The rows are grouped in 3 ways, from coarse to fine. Each group lies inside one group of the grouping before and may be the whole of it. The rows also spread widely along 12 directions, which tell nothing about the answers.
In the rows, zero is written as 128.
Known rows, each followed by its group in each grouping:
[175 176 198 129 151  93 148 103 143 186  56 124 127 153  66 145 151 134
 142  91 160 106  99 161 139 142 199 155 167 160 186 174 148 136 190] | piful j_771 lokis
[125 134 131  55 158 128 176 135 102 152 133 166  92 157  99 162 121 119
  97 106 112 121 109 119 124 132 119 128 114 143 172 114 117 119 105] | penup j_420 toki
[122 129 124  45 137 160 170 119 108 139 144 180  98 153 102 156 125 118
  68  94 123 157 110  89 126 122 124 151  98 115 155 112 105 146 111] | penup j_692 Dat
[144 135 190 131 155 153 125 128 165 185  97 187 123 114 102  89 149 173
  96 110 160 110 120 139 151 153 148 160 127 136 163 161 131 188 141] | penup j_420 felos
[176 121 166  99 164 164 179 105 143 114 123 165 123  95  80  86 124 143
 131  66 160 100 112 131 134 158 148 189 157 139 168 153  77 174 112] | Tib j_560 senet
[138 131 163 165 163  70  95  89 127 158 115 118  96 142 147 121 156 158
 115 126 152 154 171 172  56 142 132 101  57 131 145 156 174 117 136] | Tib j_944 Buk
[151 148 176 155 188  74 117 130 142 187  73 129 106 140 110 133 160 148
 140 114 136 111 146 182  91 146 170 117 102 166 158 163 183 122 141] | piful j_175 Tafa
[124 176 111 108 184 120 147 148  98 157  79  80  70 105 100 107 144 117
 187 108 101 104 134 134 157 124 164 134 110 148 130 149 147 109 127] | Tib j_944 fumu
[149 133 174  94 188 103 130 124 140 154 123 130 134 136 109 114 145 158
 149 114 136 109 162 141  43 163 163 107 139 157 203 163 104 129 134] | piful j_429 nulo
[209  84 151  93 193 150 187 111 108  79 176 143 103  61  86 116 122 118
 171  66 101 112 154 140 127 109 120 152 117 171 170 154 103 114  83] | Tib j_560 Kis
[164 131 135 146 112 140 102 129 166 167 155 105 138 106 107 174 195 152
 123 102  76 148 161 139 161 112 124  92  94 152 156 130 203 105 198] | piful j_429 tok
[106 148 150 105 191 105 115 132 148 160  85 111  84 129 103 110 182 162
 114 100 109 156 172 124  71 162 192 166  65 142 167 160 148 148 133] | piful j_771 Zopup
[ 83 140 105  41 143 167 159 141  78 172 131 154  84 144 103 118 134 114
 114 124 131 104  71 124 170 136  85 135 130 102 146 101 110 132 116] | penup j_692 Siteb
[127 166 145 133 156  84 115 126 146 167  80 100 100 142 117 143 170 158
 127 104 108 151 177 133  82 154 190 109  85 147 157 150 165 115 167] | Tib j_944 vive
[159 141 178  90 147 140 147  88  96 126 112  90 106 121  55 131 135 110
 170 113 149 131 125 123 162 109 158 131 150 152 162 167 115  99 171] | piful j_771 lenif
[108 118 118  76 138 197 110 144 150 129 164 102 118  81  95 100 188 165
 132 114  71 152 182  80 143 143 126 120 101 131 157 135 118 129 146] | piful j_429 Kir
[190 113  88  83 140 178 159  87 131  90 211 111 118  73 120 128 141 111
 133  66 106 156 143 103 115  94  99 159  87 116 146 112 103 127 119] | Tib j_560 Kis
[183 152 137  90 164 136 156 125 112 190 131 187 104 151 114 154 115 117
 100  81 138 121 109 148 116  82 122 156 113 130 202 126 112 169 116] | Tib j_944 fumu
[148 112  84 111 136 110 159 107 106 120 197 138 109 139 162 180 120 103
 100 123 107 125 115 129  84 123  68  79  91 122 109  82 148  87 108] | penup j_420 felos
[158 111 140 104 167 138 147  62 103 106 169 150 113 110 139  79 105 123
 116 109 196 139 114 118  79 127 106 155  90  96 125 141  93 159  96] | penup j_692 Siteb
[119  83 161 117 141 172 167 120 117  88 134 195 126 120 114 108 117 136
  91 137 153  87 117 116 135 166  97 112 169 133 113 125  77 153  88] | piful j_771 lokis
[130 117 143 114 148 140 113 122 105 186 145 163 120 119 138 102 140 144
 128 144 164  92 100 165 137 124  72  97 124 109 145 124 140 141 133] | penup j_692 Siteb
[156 140  93  83 170 176 142 126 162 142 174 127 130  71 129  80 147 149
 144  88 123 113 124 110 106 139 118 175 108 115 158 128 102 169 118] | penup j_420 toki
[106 179 102 112 134 173  89 110 151 196 126  98 109  97 135  61 172 158
 125 122 159 137 112 112 145 133 130 169  84  83 124 126 140 173 168] | penup j_420 felos
[143 101 131  47 146 137 146 110  82 135 197 132 120 133 111 142 124 125
 144 130 130 119 125 131  92 122  75  66 133 115 183 109  98  86 132] | penup j_692 Siteb
[148 186 104 130 138  91 148  98  87 164  90  68  81 141 110 157 144  92
 163 100 131 129 101 152 163  97 152 126 104 136 105 126 186  81 170] | Tib j_560 senet
[ 84 180  78 125 155 130 147 139 150 150  76 113  97 128 145  86 156 141
 120  94 131 102 109 121 104 193 160 165 119 109  91 108 130 160 119] | Tib j_560 senet
[145 160 142  56 156 160 169 101 123 140 120 116 128 132  69  96 123 117
 156  95 165  96  82 121 112 163 146 165 180 122 181 137  60 142 140] | piful j_175 Tafa
[119 148 146  56 169 150 115 117 121 165 135  65  97  94  64  83 177 143
 178 105 115 131 136 139 131 145 141 156 111 135 203 161 122 110 157] | piful j_429 tok
[152 171  85 147 192 143 138 139 141 155 100 122 119  83 165  62 131 131
 175  99 139  74 122 140  98 132 149 162 127 126 100 127 116 178 103] | Tib j_560 Kis
[ 76 152 121 140 117 149  96 118 154 170 116 113 117 116 143  82 178 168
 104 147 154 128 118 131 140 176 111 117 101  97 101 117 154 146 158] | penup j_420 toki
[137 147 118 138 113 177 147 121 141 104 112  92 125  78 101 111 154 130
 155 106 103 128 149  90 192 131 155 110 137 136  78 129 134 122 162] | Tib j_560 Kis
[204 111 125 113 138 149 149  59 136  97 198 116 124  95 113 156 148 112
 111  82 131 170 130 111 107  92 115 161  83 124 147 131 125 123 143] | piful j_771 lokis
[123 147 118 133  96 189 114 134 123 169 116 140 123 119 123 125 154 138
 117 133 133 119 124 115 199  99 108  91 140 111 101 106 137 148 170] | Tib j_560 senet

New rows, each followed by its group in each grouping:
[154 100 146 106 146 198 137 129 146 122 165 176 148  97 116 100 131 151
 113 116 127 109 146  99 134 125 108 126 149 132 151 136  82 173 110] | piful j_429 Kir
[154 151 118 101 160  90 165  84  86 149 138 149 121 190 148 156  87  88
 113 116 175  98  81 144  54 117 111 118 143 116 146 112 102 123 104] | piful j_429 Kir
[139 110 166  62 170 129 157 115 114 144 140 179 112 162  89 143 124 132
  95 105 139 124 123 137  66 153 119 132 128 140 200 129  86 133  96] | piful j_175 Tafa
[143 170 159  68 164 181 105 135 118 196 102  90 127  99  63  72 152 144
 203 131 149 101 132 127 149 112 157 129 166 132 192 163  92 143 180] | piful j_175 Tafa
[186 112 116  78  96 163 186 102 127  95 202 133 125 114  88 211 138 106
 100  82  78 164 123  89 185  95 104 111 114 150 146 108 143  85 161] | penup j_420 toki
[167 155 146 136 116 105 171  76 132 127 111 127 133 165 100 180 127 103
 104  88 160 125  80 136 129 135 150 140 153 139 130 126 137 117 168] | piful j_771 lenif
[196 141 154 109 157 100 141  89  99 195 149 183 101 174 126 181 115 111
  83  87 163 149 109 173  86  68 106 139  81 125 212 128 136 147 126] | Tib j_944 fumu
[135 101 148  69 146 136 174 122  90 132 151 180  85 151  84 173 133 122
  88  90 109 129 114 149 137 131  90 123 116 142 180 111 121 109 101] | Tib j_560 senet
[ 75 150 135 120 111 153 141 104 134 144  94 148  93 152 116 108 151 143
  59 110 153 149 104 112 151 180 123 149 103  97 109 117 121 162 128] | Tib j_944 fumu
[198 130 110  56 124 159 167  87 128 150 221 126 130 117  98 165 131 114
 126  84 125 130  83 133 124 108  80 136 134 112 200 101 108 109 159] | penup j_420 felos
[112 145 149 149 123 114 124  68 166 109 108  96 120 133 111 112 168 152
  88 106 161 172 138 116  88 191 158 147  82 117  98 140 148 129 158] | piful j_175 Tafa
[140 111 140  65 125 216 135 141 121 156 177 177 141 101 105  99 119 148
 128 145 138  93 119  98 156 120  78  90 172 113 166 115  58 162 135] | penup j_420 felos
[171  88 112 131 140 196 124 146 162 140 199 164 123  55 130 125 173 160
 112  89  81 129 164 133 160 111  70 124  86 130 160 116 138 156 117] | Tib j_944 fumu
[172 157 146 136 144 110 181  94 106 110  90 115 122 139  99 157 107  92
 152 103 152 101 101 116 145 117 169 125 169 155 102 143 122 115 150] | piful j_771 lenif
[165  85 163  73 152 186 155  95 131  80 186 132 129  82  67 100 135 141
 140  97 133 135 148 107 120 147 109 136 134 139 173 146  70 125 113] | piful j_175 Tafa
[119 118 137 119 156 131 135 118 140 138 142 116  99  92 110  95 166 159
 131 116 125 116 125 147 129 179 113 134  98 129 134 136 151 116 127] | penup j_420 felos
[132 119  98 124 140 180 103 139 170 138 173 125 159  69 160  73 163 174
 140 133 120 116 169  93  93 160 115  94 120 102 118 116 114 162 147] | penup j_692 Siteb
[150 101 143 123 175 170 106 116 131 123 158  96 125  47 110  57 164 155
 190 133 139  98 156 143 121 137 110 120 131 132 145 158 107 130 129] | piful j_771 lokis
[ 95 128 153  81 206 148 109 169 104 182  97 140  79 114  98  82 161 156
 150 130  98 107 167 136 125 132 142 131  98 152 178 160 134 139  99] | piful j_429 Kir
[ 91 171 122  76 215 118 133 130 113 165  78 117  81 136 125  69 139 133
 138 109 141 122 142 106  60 148 185 181  87 132 147 153 102 164  91] | piful j_429 nulo
[118 158 117  79 128 128 130  90 140 154 139 144 109 189 126 173 150 126
  37  88 120 201 141  80  65 118 152 155  59 106 159 112 128 148 139] | piful j_429 Kir
[119  96 120  44 156 207 148 135  99 122 170 177  93 109  99 120 136 121
  92 113 105 140 137  84 142  98  91 147 101 121 160 113  76 159  84] | piful j_771 lokis
[ 93 148 136  76 204  87 122 137 107 181  98 140  75 166 123 118 147 136
 107 109 118 132 144 140  53 152 149 147  71 139 177 142 133 140  89] | piful j_429 tok
[197 121 115  76 179 181 152 115  95 162 187 144 119  70 115  91 115 113
 181 103 148  91  96 143 151  74  85 155 132 115 169 133 103 151 117] | penup j_692 Siteb
[113  95 108 111 138 172 131 137 110 121 176 140 102  87 129 106 151 145
 124 128 103 113 142 137 142 144  57  89 108 118 128 105 116 120 105] | Tib j_944 fumu
[202 139 158 129 170  99 180  97 112 125 124 127 127 131  98 150 111 106
 166  93 140  86 107 154 122 121 148 132 165 166 154 158 134 108 128] | piful j_429 Kir
[147 136 144 101 143 101 144  90 113 122 138  93 100 140 103 141 143 131
 136 106 127 148 146 138  88 146 131 101 105 134 162 141 127  86 149] | Tib j_944 Buk
[166  96 118 129 134 148 113  67 112 117 213 131 130 112 161 124 133 124
 106 129 154 151 143 129  86  91  61 101  78 103 126 116 126 125 116] | piful j_429 Kir
[129 145 131  68 159 195 137 173 102 160 117 121 114  97  77 101 142 127
 186 129  88  86 141  99 193 103 139 111 171 150 160 142 101 130 136] | piful j_429 Kir
[ 81 120 147 145 155  87 123  97 112 109 100  91  82 127 128  93 162 148
 131 130 141 130 149 157  86 198 129  94  93 128  97 136 153  89 119] | Tib j_560 Kis
[114 136 132  90 137 170 165 138 142 138 111 207 134 163 116 132 116 131
  61 108 142 115 108  91 111 155 133 143 147 121 131 106  75 187 100] | piful j_175 Tafa
[134 139  62  65 135 153 195 114 121 107 184 117 118 110 122 132 123 105
 131  96 118  94  68 112 124 164  80 146 147 112 124  81  95 111 109] | penup j_420 toki
[190 147 103 154 161  82 158 103 192 154 146 155 114 134 151 165 163 144
  74  35 112 143 115 170  53 160 137 193  66 130 165 120 173 156 123] | Tib j_944 Buk
[151 124 138 143 168 146 114 112 107 162 141 164  98 103 150  88 129 139
 121 121 162 119 137 155 118 102  92 128  83 114 137 136 125 169  97] | Tib j_944 fumu
[180  87 163 140 167 126 144 121 143 131 157 195 110 121 121 169 150 142
  70  82  95 151 168 135 119 102 120 137  68 164 160 146 169 142  95] | piful j_429 Kir
[104  82 125 130 143 207 102 149 133 129 154 173 112  75 137  83 168 158
  99 145 116 119 156 111 163 125  74 118  98 116 108 119 120 170 102] | piful j_771 lokis
[ 94 159 140 128 137  55 146  82 106 121  84  88 105 190 129 141 132 131
 127 129 168 120 125 146  42 204 157  76 136 123 112 123 129  79 147] | Tib j_560 senet
[171 126 169  95 139 183 132  98 136 142 151 111 110  71  63  83 163 154
 159  88 140 132 137 140 178 122 122 161 128 128 192 167 109 140 164] | Tib j_944 Buk
[ 99 174 144  99 146 145 108 123 146 181  83  84 104 120  89  76 182 169
 151 108 144 126 134 134 121 176 172 145 124 112 165 148 122 144 174] | Tib j_560 senet
[196  97 130 115 163 106 187 131 113 112 163 190 124 141 128 191 109 116
 115  84 105  91 132 156  82 127  99  87 144 160 161 106 120 109  94] | Tib j_560 senet
[175 136 115  82 200 153 150 141 171 151 169 128 142  66 120  67 143 164
 179  88 126  71 126 138  64 176 132 169 146 129 192 141  79 161 113] | penup j_420 felos
